The groups are shells around one centre, one inside the other: the same stretched ball of 4 dimensions in 9 sizes.
In the rows, zero is written as 128.
Known rows, each followed by its group:
[102 116 140 128  62 130 142 142 161 132  95 155  89 152 145 121 116 109
 105  72 218 179 126 118 110] : j973
[162 148 152 123 224 113  88 103 103  93 165  87 162 135 126 118 134 153
 177 163  23  49 153 148 184] : j64
[149 140 162 113 189 103  96 116 113  96 140  91 157 139 143 118 119 158
 162 130  72  82 165 137 149] : j5
[127 124  82 135 138 128 130 142 101 123 162 103 108  95 122 149 102 135
 131 203  83 142 134 100 112] : j64
[140 125 102 132 124 148 126 133 131 116 130 145 117 155 123 146 136 130
 134 145 157 135  96 152 150] : j572
[125 132 156 118 150 100 113 127 121 111 135  95 129 120 146 114 104 141
 141 123  92 116 173 107 120] : j5
[126 138 169 137 146 128 114 106 149 118 131 134 115 155 128  98 143 107
 142  93 112  93 134 140 182] : j131
[125 117 115 121  84 136 135 147 142 120 102 149 111 157 142 145 119 134
 117 107 211 172 111 138 110] : j973
[108 108  83 129  58 138 151 162 134 133 113 144  86 125 137 156 100 125
 100 140 208 205 112 106  79] : j296
[159 139 149 119 180 127  99 113 123  95 133 119 156 166 133 127 143 150
 162 125 107  81 127 168 175] : j412
[130 124  98 119 146 109 122 147  94 113 153  86 125  93 137 149  88 155
 135 192  83 143 158  95  90] : j296
[150 139 133 133 171 138 108 112 126 107 145 128 135 155 120 126 146 130
 156 142  96  85 114 158 185] : j412
[133 126  93 128 148 122 124 141 100 116 157  98 120 101 127 147 102 144
 137 194  82 135 140 106 112] : j5
[126 129 140 119 146 104 116 132 115 112 138  95 127 115 143 124 101 144
 139 140  94 125 166 106 113] : j572
[114 124 154 136  77 146 135 124 175 129  93 176  94 183 135 112 147  97
 116  53 222 148 101 152 159] : j829
[146 138 168 123 154 130 105 110 147 103 115 139 141 181 136 113 150 132
 152  83 144  90 123 170 182] : j5
[114 119 125 139  72 151 142 134 163 132 103 172  88 167 130 128 138 101
 111  88 216 164  95 142 143] : j267
[125 118 101 124 100 132 134 149 126 120 121 131 110 133 137 149 110 137
 121 142 170 167 121 122 104] : j572
[138 142 150 125 198 101 101 113 103 106 166  77 140 106 131 112 111 143
 160 165  20  76 175 110 150] : j829
[135 138 140 139 164 131 113 111 129 116 151 121 120 138 120 115 137 118
 149 141  80  90 130 136 177] : j829
[161 139 110 123 207 119 100 122  88  97 172  84 155 116 123 143 119 162
 167 204  32  80 143 135 153] : j131
[123 127 154 115 126 105 118 134 131 113 118 110 126 134 151 120 105 142
 132 104 137 136 161 115 111] : j973
[158 144 125 125 222 112  95 113  87  97 179  75 155 110 122 130 120 157
 173 201   4  63 156 129 163] : j296
[166 145 138 117 225 110  89 112  91  90 167  78 168 126 129 131 124 167
 177 181  22  58 155 144 165] : j131
[134 120  99 123 114 134 129 146 122 116 126 129 119 138 135 152 115 143
 128 150 161 156 116 131 113] : j267
[137 140 194 120 150 118 103 106 155 104 108 134 139 181 144  97 145 127
 149  55 143  88 142 160 178] : j64
[130 130 168 122 116 128 118 120 158 112 100 148 123 179 143 111 140 123
 134  62 183 123 125 155 157] : j267
[119 122 104 144  96 152 139 133 145 132 128 157  90 146 119 134 135 103
 119 133 168 151  95 134 148] : j973
[129 124  88 141 119 147 134 136 125 125 144 137 102 131 117 146 127 120
 128 169 135 143 102 129 140] : j412
[107 126 137 130 120 107 129 134 126 127 139 103 101 103 139 115  97 121
 124 135 101 142 167  86 107] : j131
[132 117  94 118 105 130 132 153 118 116 122 126 120 133 140 158 106 149
 124 152 171 168 121 126  96] : j296
[133 139 182 126 152 119 107 107 148 109 121 128 131 164 138  99 139 123
 148  78 122  90 144 147 174] : j267
[148 126  91 131 136 151 123 134 122 112 137 140 125 152 120 155 137 138
 140 164 146 130  92 157 152] : j64
[148 144 147 128 203 113  98 108 108 103 164  91 145 125 125 116 127 141
 165 161  32  67 154 132 172] : j412
[130 127 139 137 102 154 128 121 164 121 105 174 108 187 127 123 156 107
 128  79 203 131  87 168 175] : j829
[156 140 147 123 182 127 100 112 122  99 139 117 150 159 129 125 141 145
 162 132  95  79 128 161 177] : j572

New rows. What belongs after each?
[136 132  98 134 173 120 117 130  94 116 175  87 122  92 120 139 105 140
 147 210  37 110 147 103 131] : j296
[141 131 146 126 128 141 117 120 150 111 111 152 128 181 133 125 148 127
 140  90 175 116 106 168 169] : j572
[110 115 116 126  73 131 142 149 143 129 107 143  95 139 142 138 109 122
 108 110 199 181 124 115  98] : j267
[113 112  68 136  86 138 148 158 117 134 139 128  87 104 126 158  99 124
 109 183 153 187 116  97  88] : j296
[ 99 116 150 131  48 135 145 139 175 135  83 170  83 167 146 115 125  99
 100  48 243 182 117 127 119] : j296
[ 97 114 138 132  45 137 148 143 171 137  88 168  79 159 144 120 121  99
  98  61 240 189 116 120 111] : j131
[162 144 139 117 218 109  91 114  94  92 165  79 164 125 130 130 122 165
 174 177  28  64 157 140 161] : j829
[126 125 141 116 118 115 122 137 132 113 114 121 124 142 147 129 111 141
 130 107 156 143 145 124 113] : j267
[135 140 194 120 152 114 104 106 151 105 112 129 137 173 145  95 141 127
 149  60 132  88 149 152 174] : j829
[105 115  89 142  79 139 149 148 134 139 133 139  78 114 125 141 108 107
 107 154 159 180 117  99 105] : j64
[111 113  96 139  58 154 151 147 154 136 108 170  81 153 128 143 127 104
 103 114 223 187  89 131 121] : j412
[133 136 169 116 160 102 106 120 126 106 130 100 139 136 147 110 114 144
 147 107  97 102 169 123 136] : j267
[153 146 152 122 220 105  91 107  98  96 169  76 156 119 129 116 122 153
 172 169  11  57 167 130 168] : j829
[136 134 152 137 126 149 119 111 161 116 113 164 117 187 125 114 160 108
 139  81 172 107  96 172 192] : j131
[131 134 129 122 180  96 110 129  93 110 167  68 133  87 136 125  92 150
 149 185  28 105 182  90 114] : j296
[123 121  92 144 101 154 139 136 138 131 134 153  92 141 116 142 133 108
 120 149 161 152  92 133 145] : j829
[135 128  95 125 161 115 119 140  92 113 164  86 126  93 128 147  97 151
 142 204  61 127 152 101 110] : j829
[134 118  66 136 108 153 138 148 119 124 139 141 104 132 118 164 122 130
 124 183 158 162  90 133 123] : j296
[144 139 171 124 161 126 104 108 143 104 122 132 140 173 135 109 146 131
 153  89 125  85 130 162 182] : j572
[162 140 133 115 204 114  95 119  97  92 156  88 163 133 133 136 123 166
 169 170  55  77 148 145 155] : j829
[154 138 164 118 162 128 101 112 139  98 117 133 151 181 138 120 148 143
 156  92 141  89 123 174 177] : j829
[107 120 144 122  91 113 133 141 142 125 110 125 102 131 149 120 102 125
 115  96 168 163 153 103  99] : j829
[131 129 110 123 158 109 118 137  97 113 158  85 126  96 134 138  95 149
 141 186  65 126 160  98 108] : j412
[114 127 144 124 129 104 123 133 124 120 135 102 112 111 143 117  99 130
 129 128 104 135 168  95 110] : j412
[137 142 185 122 175 108 100 105 134 104 132 108 141 151 140  98 131 133
 156  94  85  77 161 139 170] : j5
[102 124 159 132  89 121 134 129 158 130 109 140  93 143 142 106 118 105
 115  75 170 151 143 112 127] : j829
[105 118  99 144  83 139 147 143 138 139 133 141  78 119 124 134 113 103
 109 145 155 171 117 102 116] : j64
[129 137 188 120 147 110 107 111 148 109 115 122 132 161 146  98 130 128
 145  69 127  98 156 140 160] : j412
[152 141 150 112 205  98  94 118  97  94 156  73 161 119 140 124 110 166
 167 161  37  76 174 125 142] : j829
[147 124  90 129 127 151 126 137 124 113 131 144 124 155 123 156 135 138
 136 158 160 138  90 156 145] : j64
[162 146 165 112 213 106  87 108 107  89 147  88 170 146 138 118 130 164
 175 137  53  59 160 152 170] : j64
[141 141 159 118 197  95  98 116 103 101 158  74 149 111 139 113 107 153
 161 153  31  79 182 112 141] : j973
[122 126 174 119  93 128 123 125 169 116  84 159 117 187 150 110 137 120
 124  38 218 141 124 154 145] : j296
[116 131 161 127 135 108 119 122 135 120 131 110 114 125 141 105 112 122
 133 108 105 120 164 107 133] : j5
[132 132 109 144 145 143 125 122 126 123 153 131 107 131 113 130 135 114
 139 164  97 113 112 132 165] : j296
[120 114  85 133  83 144 143 151 131 129 123 144  95 132 130 153 114 124
 112 149 184 179 105 121 106] : j267
[124 123  84 145 116 148 138 137 124 130 149 135  93 120 114 145 123 113
 125 178 124 147 104 119 137] : j296
[102 111  87 139  61 141 153 154 139 140 122 146  74 120 129 145 105 108
  99 142 188 196 112 100  94] : j64
[130 132 119 141 144 136 123 122 127 121 150 126 110 130 119 126 130 116
 139 154  98 113 122 128 159] : j412
[111 122 149 137  73 145 138 127 173 131  95 174  90 176 135 114 142  97
 113  59 220 155 103 145 152] : j973
[163 144 152 120 203 122  93 108 115  93 147 106 161 156 130 123 141 153
 171 140  71  63 136 164 183] : j973
[142 130  97 126 165 121 117 136  96 110 161  95 131 107 126 148 108 151
 147 197  70 119 140 116 124] : j5
[154 141 144 112 211  96  93 120  90  93 163  67 163 111 139 127 106 169
 168 175  24  76 177 121 137] : j131
[129 132 139 118 163  97 112 131 104 110 150  79 132 101 143 124  94 150
 144 158  62 116 179  96 110] : j829
[144 132 151 120 136 132 112 122 143 105 110 141 137 177 139 126 141 138
 144  91 166 114 118 164 159] : j267
[133 119 103 124  97 144 133 145 136 118 112 149 115 158 134 151 126 135
 123 127 198 162 100 146 123] : j412
[ 99 113 119 134  53 136 150 148 156 138 101 156  78 141 140 130 112 105
  98  94 217 192 118 109 101] : j973
[148 141 171 114 181 108  97 112 123  97 132 103 154 151 143 113 128 151
 160 110  90  81 158 146 159] : j267
[132 123 124 113 121 117 122 144 121 111 120 115 129 135 147 142 106 152
 131 130 153 150 142 124 103] : j64
